There are 8 hidden switches. A switch that is on adds its own fixed numbers to the row, and there is some noise. The rows also spread widely along 12 directions, which tell nothing about the answers.
In the rows, 128 means zero.
Known rows, each followed by its switches (1 for on, 0 for off):
[106 142 218 119 162 117 118  80 102 112 133 115  97 151 115 125 106 115
 134 105 109 132 123 122 113  80 109 160 119  92 148]  0 1 0 1 1 0 1 0
[108 154 148 136 105 124  78  94 124 115  96 139 152 129  66  63 165  82
 144 114  86  94 106 122  88 146 127 132  87 130 154]  1 0 0 0 1 1 1 1
[ 91 102 157 121 128 144 160  94 110 111 120 129 132 123 117 134 139 117
 145  86 107 149  90 100 151 163 131 157 168 121 103]  0 0 1 0 1 0 1 1
[112 138 179  98 109 154 146 110 111 133 117 179 125 113 141 146 139 125
 168 144 135 138 137 147  92 101 160 153 160  82 100]  1 1 0 0 1 0 1 1
[ 60 173 175 132 121 131 145 161  82 134 145 120 146 109 105  88 149 115
 170 135 126 134 150 123 133 104 133 173 138 110  66]  1 0 0 0 1 0 0 1
[171 117 139  78 138 100  79 121 160 156  58 132 132 163 141 129 121  88
 160 142 133 111 157 146 120 118  96 104  60 123 153]  0 1 0 0 1 0 0 0
[156 126 151  89 123 118 142  97 131  98 109 134 124 170  99 109 120 113
 161  81 111 121 118 108 127 111 121 146 135 163 174]  0 0 0 0 1 0 1 1
[105 114 128 127 124 140 134 172 142 155 103 166 162  78 127 154 144 101
 176 177 150 174 133 168 174 183 127 136 134  93  84]  1 0 1 0 0 1 1 1
[160 123 188 148 194 113 115  99 134 148 125  95  80 154 106 104 102  67
 131 116 158 139 118 181 109  58  99 138  52 113 150]  1 1 0 0 0 1 0 1
[ 67 140 173 150 142 141 119 119 122 143 110 125 144 121 143 135 136  82
 135 155 124 173 113 151 139 138 119 136 127  82  94]  1 0 1 1 0 0 1 0
[140 179 150 123 127 162 162 108 109 134 147 110 164 119  92 128 135 111
 157 169 127 147  78  98 164 114 130  82  92  61 109]  1 1 1 1 1 1 1 0
[154 152 148  78 134 128 166 139 123 122 126  97 152 173 105 114 119 131
 188 100 127 128 147  96 173 102 101 151 137 176 136]  1 1 1 0 0 1 0 0
[170 158 136  47 106 140 132 118 128 110  92  98 156 194 107 125 141  87
 146 135 111  99 120  75 137 102 117  73  73 115 135]  1 1 0 1 1 0 1 1
[104 140 163  82 118 120 161 149 120 144  86 153 143 154 143 130 135  75
 148 129 144 155 157 103 137 130 115 159 166 118  62]  1 1 1 0 1 0 0 1
[135 161 138 125  94 163 158  92 129 120  96 138 156 177 128 110 156  94
 159 112 117 142  96 116 100  89 152 125 138 143 143]  0 1 1 0 1 0 1 0
[152 101 126 145 135 161 108  69 152 169  94 171 127  74 138 134 154 106
 158 148 143 128  95 190  85 159 151 111  87  75 133]  0 1 0 0 0 1 0 0
[114 102 128 154 140 172 131 111 123 143 117 126 127  90 118 132 165 100
 167 120 141 141  89 187 105 140 140 132  81 104 121]  0 0 0 1 1 0 1 1
[ 90 168 142 131  93 119  96 132 123  99  95 170 177 114  75  84 149  93
 154 152  89 124 109 102 151 176 127 135 127 108 140]  0 0 1 0 1 0 1 1
[ 83 127 139 135 107 166 122  91 134 130  85 158 168 137 166 152 157  88
 156 135 101 153 104 149 118 180 141 133 157 111 136]  1 0 0 1 1 0 0 0
[108 119 125 117 134 116 136 180 142 177  76 118 144 130 127  98 154  63
 159 114 157 159 159 157 132 133 106 149 115 143  51]  1 0 0 0 0 0 1 0
[138 104 128  97 146 123 134 108 122 133 120  74 129 126  87  99 140 107
 151  79 116  98 106  95 153 157  99 117  74 138 104]  1 0 0 0 1 0 0 1
[105 114 219 102 165 111 113  55 107 128 119  92  85 159 120 115 118 116
 126  79 103 111 120 106  92  93 101 150 101 107 130]  1 1 0 0 1 0 1 1
[115 162 148 178 129 172 142 108 116 103 148 126 142 113  91 115 132  94
 156 146 113 138  76 152 145 114 147 122  96  91 150]  1 1 0 0 1 0 0 1
[110 143 152 129 117 153 152  58  87 142 148 112 124 103  83  54 175 158
 178  71 102  95  89 101  71 116 142 147 108 138 126]  0 0 0 0 1 0 1 1

New rows. What belongs after each?
[106 111 185 144 169 131  94  82 119 129 136 100 105 112 104 130 130 105
 133 116 121 127 104 169 107 115 119 140  84  92 136]  1 0 0 1 0 1 1 0
[152 100 162  90 145 127 131  89 135 172  76 157  97 142 169 146 130  84
 138 128 158 140 132 149  83 108 126 124 114  86  99]  0 1 0 0 1 0 0 1
[108 137 129 140 104 156 132 126 139 152  85 166 155 117 127 105 167 108
 202 111 126 141 139 183  80 126 135 171 130 157 137]  1 1 0 0 1 0 1 0
[ 67 149 154 165 127 164 151 143 102 114 126  93 146 146 113 100 161  82
 160  95 113 136 120 146 123  98 139 176 119 148 101]  1 1 0 0 1 0 0 1
[104 142 143 163 125 162 148 134 126  96 137 109 159 129 106 137 134 137
 198 117 108 150 100 155 175 114 130 156 116 149 171]  0 1 1 0 1 0 1 0
[117  93 174  72 149 102 137 116 109 115 124 127 104 117 106 137 115 134
 152  81 127 111 143 104 151 144 104 178 152 130 104]  0 0 1 0 1 0 0 1
[122 102 194  77 163 117 129  87 113 157 119 143  96 100 137 159 111 114
 139 121 147 127 142 128 111 132 106 145 130  56  80]  1 1 0 1 1 0 0 0
[161 153 114 114 136 143 178 178 113 155 149  91 146 109 106 121 129 119
 175 154 167 148 126 126 187  91 131  96  87  98  65]  0 0 0 0 1 0 0 0
[155 153 162  90 113 126  83  71 140  88  83 135 143 184 101 131 133  51
 107 132 102  90 101 108 103 114 126 103  95  97 168]  1 1 1 1 1 1 0 0
[164 142 142  85 105 124 134 106 141 140  66 163 127 182 137 101 143  46
 129 121 148 129 131 128  69  90 138 119 128 130 113]  1 0 0 0 1 0 0 1
[104 118 129 175 140 183 151 106 140 132  89  97 139 163 143 138 165  40
 131 115 132 173  69 174 122 115 136 120  86 119 124]  0 1 1 1 0 0 1 1
[112 105 156 125 136 168 133  53 115 112 123  86 120 148 116 115 161 108
 141  64  96  92  88 124 101 133 142 142 110 140 134]  1 1 0 0 0 1 0 1
[136  91 103  86 104 150 125 101 147 110  91 114 160 130 118 154 156 119
 153 100 101 105  90 100 159 185 135 101 119 128 126]  0 0 1 0 1 0 1 0
[161 135 109 136 140 109 116 144 157 142  85 112 141 141  83  82 132  38
 135 116 147 133 111 146 142 129  99 111  65 134 116]  1 0 0 0 1 0 0 0
[104 139 142 163 156 149 125 149 124 134 118  87 139 118  84 105 146  45
 133 140 136 146  96 162 150 116 111 118  51  89  91]  1 1 0 1 0 0 1 1
[160 134 171  88 147 121 156  96 115 108 129 105 106 157  98 118 111 100
 132 100 131 113 112  97 144  85 119 129 116 116 126]  0 1 1 0 0 0 0 1
[ 92 178 140 161  89 166 142 143 120  94 119 148 170 145 107 108 162  85
 168 146 116 147 101 156 120  95 164 145 134 141 140]  1 0 1 0 1 0 1 1
[140 135 163  68 135 111 156 144 123 125 118 110 134 172 128 140 104 121
 166 121 126 148 144  93 178 110 102 126 135 135 120]  1 0 0 0 1 0 1 1
[126 137 154  83 125 114 100 112 128 128 105 119 149 123 106 122 123 121
 156 135 101 100 132  95 155 158 107 114  96  92 119]  1 1 0 0 1 0 0 0
[123 161 111 104  90 182 152 111 129 130  87 133 182 163 137 115 176  81
 170 137 110 128 103 117 115 144 145 105 118 131 129]  1 1 0 1 0 0 0 1
[101 121 144 125 120 156 103 131 119 118 120  99 137 113 113 141 162 102
 140 143 123 106 109 149 124 114 155 102  67  75  85]  1 0 0 0 1 0 1 1
[155 128 172  90 168  91 101 138 146 152  89 130 125 161 144 164  93  71
 134 166 155 163 155 149 157 115  86 112  97  88 128]  1 0 0 1 1 1 0 0
[160 112 150  64 139 142 142 117 124 133 122 135 130 122 121 164 126 131
 181 116 140 113 146 134 136 130 114 139 124 112 121]  1 1 0 1 1 1 0 0
[ 89 122 164 134 146 121  96 132 135 172  97 120 130 118 143 113 141  96
 153 139 136 152 143 169 116 125 110 132  91 110  97]  1 0 0 0 0 0 1 0
[169 154  82 156 123 185 182 144 129 155 134 108 172  93  73 105 163 101
 193 136 149 147  74 149 159 134 137  94  69 114 109]  0 1 0 1 1 1 1 0
[ 91 104 134 133 133 166 117 114 144 182  75 137 163 121 179 166 166 109
 188 139 122 162 126 180 112 175 118 132 104 119 122]  1 1 0 1 1 1 1 0
[ 82  91 150 128 131 138 114 112 138 111  79 117 132 160 159 159 145  64
 120 101 111 138 111 139 134 152 133 147 133 127 111]  0 0 1 0 1 0 0 1
[145  93 152  61 132 149 162  89 128 158  99 121 125 142 157 159 136 123
 157 106 132 136 115  97 129 142 122 107 126 100  87]  1 1 0 0 1 0 1 1
[154 132 124 113 125 114 105 142 145 147  97 164 144  90  72  88 144  94
 172 142 143 117 133 157 125 150 117 129  85 124 128]  1 0 0 0 0 1 1 1
[148 161 140 128 138  96  72 100 160 144  75 117 157 173 110  72 122  86
 164 144 108 127 123 133 130 126  79 104  54 163 207]  1 0 1 0 0 0 0 0
[ 95 142 147 168 132 157 114 114 116 104 143 101 147  93  64 100 151 124
 177 122  99 108  90 145 144 131 123 139  62 117 157]  1 1 1 0 1 0 1 1
[146 124 151  85 131 114 129 103 135 167  91 140 140 135 117 112 135 124
 180 109 131 132 138 114 117 143  94 140 119 140 127]  1 1 1 0 1 1 1 0
[176 131 166  66 134 117 116  78 126 156 101 128 114 154 132 116 125 138
 164 116 129  99 146 116  94  97 117 120 100 124 146]  0 1 0 0 0 1 0 0
[ 96 118 125 115 122 153 116 184 116  81 148  69 159 108  95 157 144 136
 183 116 109  92 137 144 194 132 139 139  95 130  97]  1 0 0 0 1 0 0 0
[134  92 171 111 144 128 136 120 133  82 126 168  95 104  98 167 107  94
 141 106 147 142 117 171 136 114 140 179 160 105 127]  1 0 1 0 1 0 1 1
[134 134 129 188 149 138  93  81 142 132 114 133 128  69  55  77 144  58
 131 124 120 109  68 171 105 149 121 117  44  80 140]  1 1 0 0 1 0 0 0
[112 125 198 102 140  83  69 117 138 124  85 168 110 136 132 126 107 106
 146 133 120 132 168 160 107 109 113 167 136 113 149]  0 0 0 0 0 0 1 0
[128 121 156  69 109 167 129  56  98 149 122 151 126  97 135 133 170 148
 167 131 125  88 114 117  62 138 157 110 117  77 105]  1 0 0 1 1 0 0 1
[136 137 139  88 107 129 135 107 138 155  73 143 151 178 143  91 158  93
 166 107 122 138 136 122  92 129 124 131 133 167 134]  1 0 0 0 0 1 1 1
[139 165 169 100 126 104  85  93 139 114 109 119 146 160 102 104 112 122
 156 148  97 118 118 104 145 114 104 101  92 121 184]  1 0 1 0 0 0 1 0
[141  67 114  78 135 135 128 127 160 112  76 126 138 128  99 164 143  84
 161  69 126 111 124 141 152 185  96 153 121 154 122]  1 1 1 1 1 0 1 0
[149 133 163 122 131 102  81 103 149 130  79 162 114 146 103  99 131  64
 132 120 137 123 131 170  69  87 122 139  92 120 150]  1 0 0 0 1 0 1 0
[168 168 128 145 129 140 134 123 127 126 129 115 137 116  70  86 134  84
 154 141 140 111  99 141 130  82 134 102  57  94 129]  0 1 0 0 1 0 0 0
[ 78 103 197 131 148 135  99  76 127 130  97 115 117 149 169 165 128 101
 134 116 108 137 123 145 111 123 121 152 125  98 131]  1 1 1 0 1 0 0 0
[113 131 173 106 156  96 148 108 122 142  95 107 126 165 118  97 106  79
 127  88 107 162 115  72 165 149  75 144 129 125 109]  0 1 0 0 1 0 1 1
[ 84 145 121 133 103 154 132  96 128 131  81 121 173 146 112  65 178  82
 159  86  80 116 104  99 117 184 116 144 124 163 124]  1 1 0 0 0 0 0 1
[156  81 139 116 150 146 142 129 148 149  91 144  99 119 139 157 136  81
 155 120 176 139 132 197 109 101 133 147 102 120 110]  0 1 1 0 0 0 0 1
[147 146 182  81 127 105 107  43 109 127 123 137 114 122  86  83 120 112
 117 111 106  85 107  72  91 126 119 108 114  75 122]  1 0 0 0 1 0 0 0
[ 95 106 167 112 126 157 101  83 118 108 118 146 125  93  96 138 160 112
 152 107 101  96 109 154  97 163 140 160 117  97 132]  1 1 0 1 0 1 1 1
[171 135 156  67 126 156 152  48 115 136 118 107 124 176 130 125 140 123
 148 107 118 116  88  89  94  99 129  82  98 118 151]  1 0 0 1 1 0 1 1
[165 136 121  95 115 142 112 161 143 123  97 117 152 139 101 131 145 104
 171 156 132 110 132 143 152 115 134  97  65 117 130]  0 1 0 0 0 1 1 1
[141 108 119  75 110 123 121 108 164 190  43 155 151 159 168 114 157  85
 158 119 139 150 139 132  93 161 115 110 129 142  99]  1 0 0 0 0 0 1 0
[ 99 158 129 165 110 168 158 123 118 157 107 140 147 105 125  88 170  57
 132 140 143 150  99 152  98 114 165 128 124  79  50]  0 1 0 0 0 0 0 0
[156  97 169  48 133  93  82 110 127 103 110 133 105 107  65 128 124 151
 169  83 122  50 162 119 112 113 109 159  92 125 140]  0 1 1 0 1 0 1 0
[160 126 138 119 127 116 109  79 161 165  61 179 126 137 108  67 145  74
 165  97 133 135 125 165  55 128 105 150 109 160 165]  1 1 0 0 0 0 1 0
[ 69 144 157 117 102 166 145 130  96 140 119 151 158  98 126 134 178 130
 179 123 117 130 140 138 105 141 157 175 162 101  73]  0 1 0 1 1 1 1 0
[ 78 128 156 144 134 133 129 157 119 109 103 104 136 136 106 128 144  63
 129 114 119 143 119 132 156 121 124 157 111 110  82]  0 1 1 0 1 0 1 1
[114 134 144 111 124 135 134 105 133 154  97 163 156 116 131 124 140 110
 177 129 126 157 122 138 121 165 111 142 144 119 132]  1 0 0 1 1 0 1 0
[149 136 119  65  80 173 124 136 120  87 128 138 166 102  99 167 152 164
 196 159 106  78 119 114 160 138 170  92 101  88 134]  0 1 0 0 1 0 1 1
[106 170 210  91 136 146 144 118  72 114 149  95 104 158 127 125 133 109
 130 133 134 107 141 117 103  33 149 141 116  73  81]  0 1 0 1 0 0 0 1
[135 123 133  92 124 156 150 148 103 129 148  99 131  66  65 122 162 129
 169 123 147  84 116 124 134 112 143 120  76  81  51]  1 1 1 0 1 0 1 1
[ 90 102 159 129 137 130  82  99 138 130  73 112 120 155 141 111 155  65
 126  94 114 110 130 166  84 127 125 149 100 140 125]  1 0 0 0 0 0 0 1
